There are 9 hidden switches. A switch that is on adds its own fixed numbers to the row, and there is some noise. The rows also spread widely along 12 directions, which tell nothing about the answers.
In the rows, 128 means zero.
Known rows, each followed by its switches (1 for on, 0 for off):
126	135	125	125	116	109	143	111	136	92	130	132	107	132	118	127	134	103	125	137	101	128	129	135	138	150	141	121	118	129	122	152	109	143	134	135	113 -> 0 0 1 0 1 0 0 0 1
122	156	146	149	117	120	105	97	145	114	139	138	123	128	117	118	147	138	115	135	113	113	140	116	149	115	150	133	110	132	123	121	112	109	129	124	112 -> 1 1 0 1 1 0 0 0 0
120	141	138	128	123	125	122	131	117	106	128	134	136	104	118	106	135	113	124	126	128	118	118	136	116	113	137	123	96	136	110	144	111	143	149	104	95 -> 0 0 0 1 0 1 1 0 1
71	104	138	135	109	114	112	118	122	100	127	123	120	136	109	125	162	136	133	121	99	129	144	138	117	133	149	121	119	125	139	144	79	125	119	135	133 -> 0 0 0 1 0 1 0 1 1
123	147	139	129	111	129	156	124	139	86	122	133	123	146	121	96	125	100	145	136	108	129	131	135	121	136	125	140	139	133	109	147	99	137	161	129	118 -> 0 0 1 1 0 0 0 1 1
99	128	136	148	112	139	151	120	128	97	133	123	121	127	109	127	135	124	116	107	115	126	132	100	119	137	155	125	164	96	137	131	101	127	132	105	120 -> 1 1 1 1 1 0 0 0 0
124	140	143	96	120	141	158	177	106	133	124	87	130	122	135	79	118	100	132	144	123	151	111	109	121	110	134	146	140	89	110	119	116	172	156	125	114 -> 0 0 1 0 0 0 0 1 0
97	129	144	122	113	98	125	122	106	103	125	120	115	122	99	116	143	106	101	124	104	140	108	119	123	128	155	123	109	114	130	169	90	152	116	122	99 -> 0 0 1 0 1 0 0 1 1
120	123	122	133	132	113	146	120	117	114	149	128	124	115	110	139	130	98	117	131	119	138	135	125	125	148	144	118	115	122	134	164	109	141	120	114	113 -> 1 0 0 0 0 1 1 0 0
113	118	128	120	113	119	125	126	131	129	128	109	114	122	134	112	141	127	133	140	101	150	119	148	132	137	156	123	113	104	116	130	114	156	124	152	120 -> 1 0 1 1 0 0 0 0 0
108	129	134	131	109	136	115	119	126	143	128	112	133	107	145	118	133	151	151	112	119	126	133	120	123	124	163	116	129	117	128	102	142	145	118	124	106 -> 0 1 1 1 1 0 0 0 0
143	140	123	119	121	130	137	134	134	127	139	129	129	111	143	121	123	113	153	134	120	122	131	140	134	137	125	132	126	137	109	121	135	141	142	128	109 -> 0 0 0 0 0 0 0 0 1
119	123	120	143	125	134	112	122	104	129	139	128	138	93	116	143	144	143	101	118	139	123	127	112	124	116	164	115	118	105	137	115	138	134	123	99	112 -> 0 0 0 1 0 0 0 0 0
150	147	123	134	123	124	110	118	144	136	139	134	134	111	126	135	149	136	114	152	112	132	140	140	165	119	132	139	121	133	111	121	128	109	126	127	120 -> 1 0 1 0 0 0 0 0 1
116	136	135	137	122	110	113	112	129	110	138	140	125	110	95	154	152	124	107	122	103	121	136	119	146	137	142	133	129	138	130	148	101	104	112	113	108 -> 0 1 0 0 1 0 0 1 1
111	118	132	107	125	127	111	145	120	141	120	89	127	124	137	90	160	136	110	172	108	158	128	139	134	92	164	116	78	92	119	118	124	170	140	146	122 -> 1 0 1 1 1 1 0 0 0
108	128	134	132	115	138	137	119	122	94	120	141	145	127	105	118	140	116	132	124	109	142	137	138	107	127	145	128	119	131	134	168	112	138	146	110	110 -> 1 1 1 1 0 0 0 0 0
107	129	144	119	106	148	113	147	129	99	105	125	138	114	120	93	148	140	137	123	107	128	112	150	113	108	139	138	117	120	107	110	106	140	163	128	109 -> 0 1 0 1 0 0 0 0 1
128	151	137	133	107	142	160	122	141	101	114	124	123	143	113	108	117	120	132	134	100	146	123	129	123	142	150	141	154	115	122	122	116	142	151	133	116 -> 1 1 0 0 0 0 1 1 0
117	123	123	127	119	139	144	130	134	113	121	127	147	136	114	123	156	122	124	153	104	159	149	139	124	121	143	134	128	119	132	156	121	134	144	124	128 -> 1 0 1 1 1 0 0 1 0
129	140	126	133	117	130	145	116	129	75	119	148	120	118	100	142	130	115	120	114	106	121	121	130	122	147	152	122	130	130	123	147	125	138	150	112	93 -> 0 1 0 1 1 0 0 0 1
127	145	127	124	120	135	135	136	123	127	130	121	135	120	130	136	130	134	131	132	123	125	147	106	138	122	149	131	135	124	123	110	143	128	136	113	107 -> 0 0 0 1 1 1 1 1 0
141	142	121	147	132	141	110	106	129	126	130	143	160	96	113	125	155	138	107	147	130	128	135	142	122	98	154	115	89	137	127	134	151	134	147	96	101 -> 0 1 0 1 1 0 0 0 1
121	131	122	132	110	128	134	118	128	117	124	129	131	120	108	142	140	133	116	131	105	148	128	132	136	141	151	134	142	118	129	135	117	125	120	127	121 -> 0 0 1 0 0 0 1 1 0
122	151	137	126	115	116	125	120	125	122	139	124	124	136	135	124	132	130	139	137	121	112	157	100	141	121	141	132	119	142	134	121	136	129	125	126	110 -> 0 0 0 0 1 0 0 1 1
130	132	122	131	123	136	159	133	128	138	138	116	139	104	134	119	127	113	139	133	124	141	126	130	116	135	143	122	142	116	118	131	138	153	137	113	104 -> 0 0 0 1 1 0 1 1 1

New rows. What belongs after each?
104	138	145	111	108	117	145	142	121	100	123	109	110	144	120	104	136	111	126	137	101	135	132	107	136	126	137	141	138	113	123	137	98	145	136	138	118 -> 0 0 1 0 1 0 0 1 1
135	140	128	138	113	141	127	116	135	108	107	139	137	110	109	127	135	144	118	129	108	136	117	150	117	125	164	123	120	132	117	126	141	139	145	114	93 -> 1 1 0 1 0 0 1 1 1
115	131	124	131	119	131	122	129	109	125	133	131	145	115	103	159	154	138	107	129	118	141	148	107	137	121	156	135	133	117	144	138	136	117	118	109	114 -> 0 0 0 1 1 0 0 1 0
126	139	134	128	117	138	145	147	122	119	125	120	140	109	102	114	141	113	105	135	112	152	105	134	130	122	137	148	149	101	108	134	103	134	146	117	113 -> 0 0 0 1 0 0 1 1 1
100	148	143	148	109	119	123	99	126	94	134	130	115	156	104	122	145	137	109	133	114	121	151	101	141	123	154	134	119	119	143	127	96	116	129	130	134 -> 0 0 0 1 0 1 1 0 0
85	108	136	135	115	118	111	130	124	116	135	117	120	114	115	124	162	134	120	117	107	126	127	130	129	127	145	121	125	108	126	127	83	125	118	128	125 -> 0 0 0 1 1 1 0 0 1
95	127	144	120	115	126	119	148	109	108	122	117	136	119	106	112	157	126	102	129	118	130	129	106	126	102	137	138	128	111	127	138	95	128	133	105	115 -> 0 0 1 0 1 0 0 1 1
124	150	131	123	120	143	153	128	119	106	122	118	139	147	105	128	137	117	115	148	104	153	152	110	136	121	152	136	132	115	140	146	135	140	151	121	120 -> 0 1 1 1 1 1 0 0 0
112	143	146	150	110	116	104	103	135	169	143	106	136	103	137	89	148	143	123	131	121	141	112	131	136	107	154	125	119	106	112	114	110	138	105	131	113 -> 0 0 1 1 1 0 1 0 1
106	128	129	153	112	160	162	124	133	91	109	123	148	146	102	99	154	128	111	144	118	149	137	123	100	111	146	132	156	96	139	134	107	138	169	104	137 -> 0 0 1 1 1 0 0 1 1
155	155	117	129	129	130	163	110	130	91	134	134	115	148	129	123	116	106	121	158	124	125	152	112	136	134	150	119	112	128	129	138	151	153	161	121	116 -> 1 0 1 1 0 0 0 0 0
99	137	150	149	108	129	135	120	145	114	131	101	109	151	124	86	153	140	107	152	111	131	135	105	136	110	151	135	143	88	125	97	89	129	139	139	140 -> 1 0 0 1 1 0 1 1 1
134	144	130	120	123	138	140	136	126	93	123	131	124	129	106	133	137	122	111	141	112	124	138	114	138	125	142	138	134	121	125	116	120	126	156	118	120 -> 0 1 0 0 0 0 0 1 0
124	134	132	102	122	115	132	146	126	126	144	117	120	119	138	124	138	109	147	138	104	131	139	127	149	136	128	137	119	129	112	137	122	138	131	145	110 -> 0 0 0 1 1 0 0 0 1
112	112	119	139	141	133	139	134	115	124	142	107	135	125	103	131	169	120	76	168	121	153	149	114	133	104	154	118	114	87	148	142	115	142	139	111	138 -> 1 0 0 1 1 1 0 0 1
118	117	123	130	124	126	126	117	127	148	138	107	122	115	132	139	140	143	128	139	109	143	145	124	138	135	169	113	129	109	138	116	137	141	110	133	125 -> 1 1 1 1 0 0 0 1 0
96	122	135	156	119	157	127	129	127	133	136	111	149	122	122	110	151	149	129	126	130	127	153	112	113	105	140	130	153	103	144	96	108	120	138	105	145 -> 0 1 0 0 0 1 0 0 1
104	117	124	134	110	142	138	110	134	127	120	119	146	141	115	121	151	145	144	149	97	165	156	150	113	132	156	129	132	127	152	136	130	142	130	142	137 -> 0 1 0 0 0 0 1 1 1
123	141	133	128	105	137	108	139	126	102	111	134	127	107	116	130	144	150	112	114	114	115	113	126	142	113	144	137	137	115	104	99	118	118	142	115	106 -> 0 0 1 1 0 0 0 0 1
126	148	130	144	117	131	137	105	138	134	141	131	146	144	124	117	140	122	145	149	112	147	159	134	137	129	138	143	129	137	134	143	125	122	133	137	135 -> 0 0 0 1 0 0 0 1 0
127	149	142	107	114	130	100	158	133	82	108	135	125	119	121	113	156	135	114	139	109	99	129	127	151	95	117	147	106	136	94	101	102	111	167	120	105 -> 0 0 0 0 1 1 0 0 1
101	118	127	131	115	126	105	126	130	109	130	136	137	119	111	143	170	142	112	130	108	129	151	123	143	117	136	135	124	122	135	137	102	101	118	116	129 -> 1 0 1 0 1 0 0 0 0
97	123	131	122	97	123	136	114	140	96	106	120	113	161	129	118	143	146	142	142	90	140	152	131	123	136	159	121	123	130	139	131	124	145	129	149	121 -> 1 0 1 0 1 0 1 1 1
118	136	135	135	125	115	141	125	104	151	150	104	123	111	133	123	110	117	130	120	135	132	132	98	120	134	162	114	125	115	135	130	133	157	106	110	100 -> 1 0 0 0 0 1 1 1 0
122	146	141	132	103	129	120	115	147	116	115	130	134	129	136	83	134	128	157	132	108	132	119	156	122	121	136	139	119	136	99	123	105	134	148	140	114 -> 0 0 1 1 0 0 0 1 0
113	133	136	134	116	121	117	118	123	125	140	134	140	101	126	117	139	116	143	111	123	124	124	134	116	130	140	125	110	133	118	148	116	136	125	115	99 -> 0 0 0 1 1 0 0 0 0
131	132	117	130	130	125	152	121	120	91	144	134	116	129	109	144	136	103	110	139	118	127	140	116	137	145	144	126	125	116	134	146	118	135	145	121	125 -> 0 0 0 1 0 0 0 0 0
128	148	140	105	119	134	139	150	135	103	124	115	119	148	121	120	144	124	122	157	95	136	152	113	157	116	134	150	133	119	120	118	124	128	156	143	120 -> 1 1 0 1 1 0 0 0 1
109	123	140	129	127	110	123	136	132	94	143	132	117	101	98	118	161	92	92	127	107	125	105	132	141	128	122	138	122	107	101	166	57	111	131	110	115 -> 1 0 1 1 1 0 0 0 0
134	147	127	134	120	134	130	128	120	109	130	134	134	116	108	140	142	133	90	137	125	127	134	101	142	113	156	132	123	112	127	124	138	124	137	102	104 -> 1 0 0 1 1 0 1 0 0
90	106	135	136	134	123	109	134	115	134	151	110	137	105	117	116	177	130	99	144	131	126	144	111	125	98	140	122	111	103	137	130	93	124	123	107	136 -> 0 0 0 1 1 0 0 1 1
114	136	130	109	122	133	145	145	104	114	134	118	139	135	119	127	141	120	121	145	122	141	155	98	131	114	147	136	116	117	143	142	141	147	141	120	114 -> 0 0 0 1 1 0 1 0 0
133	130	122	117	131	133	128	144	113	125	142	114	118	111	141	130	132	133	117	142	136	116	143	102	139	115	153	119	110	107	126	99	146	147	141	116	114 -> 1 0 0 1 0 0 0 0 0
124	133	136	115	129	122	153	146	125	145	135	90	124	119	146	89	126	104	132	155	120	145	126	122	125	118	144	117	118	107	109	133	122	168	140	125	106 -> 1 0 1 1 1 1 1 1 1
144	164	129	168	119	106	140	77	130	102	124	155	136	125	79	138	127	101	94	130	103	152	110	148	125	145	167	120	111	140	125	195	121	138	125	110	81 -> 1 0 0 1 1 1 0 1 1
103	113	133	125	125	134	110	135	121	112	123	118	132	114	98	129	174	144	93	148	105	141	133	135	132	106	153	129	114	106	134	122	104	128	139	126	132 -> 0 1 0 1 0 0 0 1 1
138	144	123	140	123	128	154	100	153	118	135	116	113	144	139	102	132	117	136	163	112	134	141	130	135	136	151	118	129	113	120	117	126	148	148	143	133 -> 0 0 1 1 1 0 0 1 0
116	127	131	125	111	125	102	123	137	122	120	125	126	108	132	111	155	141	127	132	110	128	116	148	134	117	151	123	103	117	106	113	114	137	132	135	110 -> 0 0 1 1 1 0 0 0 0
110	123	127	128	111	139	128	140	125	110	127	130	133	118	116	135	149	134	131	121	107	134	134	135	132	132	134	141	147	117	122	124	112	121	136	128	125 -> 0 0 0 1 0 0 0 0 1
122	117	118	134	125	130	127	122	134	137	128	110	122	118	115	149	149	145	115	145	94	153	138	145	141	137	169	116	131	109	131	115	130	137	122	142	126 -> 1 1 0 1 0 1 0 1 1
153	149	117	135	133	138	148	131	124	139	142	118	140	105	125	133	131	119	110	148	133	133	134	112	137	119	149	125	134	112	121	118	155	143	142	105	105 -> 0 0 0 1 1 0 0 1 1
98	92	116	147	117	137	141	113	134	117	125	113	121	118	125	118	148	144	124	134	117	137	129	143	94	139	166	100	132	98	141	114	111	156	128	125	133 -> 1 0 0 0 0 0 1 1 1
123	138	131	170	114	115	129	90	143	137	141	129	130	115	98	133	147	126	99	127	104	147	114	137	135	142	157	129	150	106	127	144	98	119	103	123	118 -> 1 0 0 0 1 0 0 1 1
127	145	135	96	123	113	150	151	99	115	132	112	118	141	112	130	126	99	114	152	101	156	139	106	146	130	151	145	113	117	132	162	132	157	135	141	106 -> 1 0 0 1 0 0 0 1 0
156	161	120	124	108	131	131	116	143	144	129	121	123	137	141	131	122	141	146	149	101	147	138	137	163	142	151	145	137	124	115	94	157	137	129	165	121 -> 0 0 0 0 0 0 0 0 0
116	134	131	146	108	142	138	117	127	114	118	138	148	124	95	137	138	130	127	118	100	157	128	139	117	138	158	139	149	120	134	152	121	126	130	118	112 -> 1 1 0 1 0 0 0 1 0
103	121	126	153	103	147	131	118	134	110	127	133	138	116	122	120	143	148	136	110	124	121	132	130	109	129	141	129	152	116	131	106	110	121	136	111	128 -> 0 0 0 0 0 0 1 0 1
115	129	126	142	113	122	127	101	127	120	129	128	130	113	116	121	145	129	113	128	116	142	117	136	122	131	165	114	113	112	128	142	119	145	121	122	109 -> 0 0 1 1 1 0 1 0 0
98	129	144	149	121	106	143	108	135	118	148	112	115	140	107	109	148	99	119	139	100	144	132	128	131	141	141	129	136	110	129	160	71	130	119	138	133 -> 0 0 0 1 1 1 0 1 1
117	118	117	149	129	145	155	117	139	111	130	117	136	131	120	104	147	115	116	152	122	144	141	134	110	122	145	113	129	98	135	136	110	147	151	111	138 -> 1 0 1 0 1 1 0 0 0
114	108	114	123	118	142	167	134	142	93	115	109	110	134	121	120	150	125	116	152	102	145	129	138	120	140	151	114	149	90	124	116	112	152	156	134	136 -> 0 0 1 1 1 0 1 1 1
123	157	140	128	104	134	137	137	128	76	118	133	102	127	122	123	114	130	127	102	120	95	117	102	137	135	142	137	147	118	102	91	109	121	155	115	99 -> 0 0 0 1 0 1 1 0 0
122	117	113	134	127	116	125	108	139	137	139	128	136	115	122	145	153	123	140	142	101	148	146	157	133	149	145	118	114	136	130	149	120	128	112	139	125 -> 0 0 0 0 1 1 0 1 0
122	126	131	118	121	119	127	134	127	122	136	120	114	107	138	120	130	123	133	129	121	117	124	127	129	134	147	122	115	123	111	117	119	143	129	123	105 -> 1 0 0 1 0 0 1 1 0
84	135	155	127	103	136	133	147	110	100	123	113	129	149	104	102	151	133	107	130	110	142	138	97	128	104	141	154	143	98	137	132	89	128	138	123	129 -> 1 0 0 1 0 0 1 0 1
99	132	143	127	117	118	111	131	119	120	135	117	130	125	113	114	159	126	115	133	110	135	134	122	140	113	143	137	112	112	125	136	93	125	126	130	122 -> 0 0 0 1 1 1 0 0 0
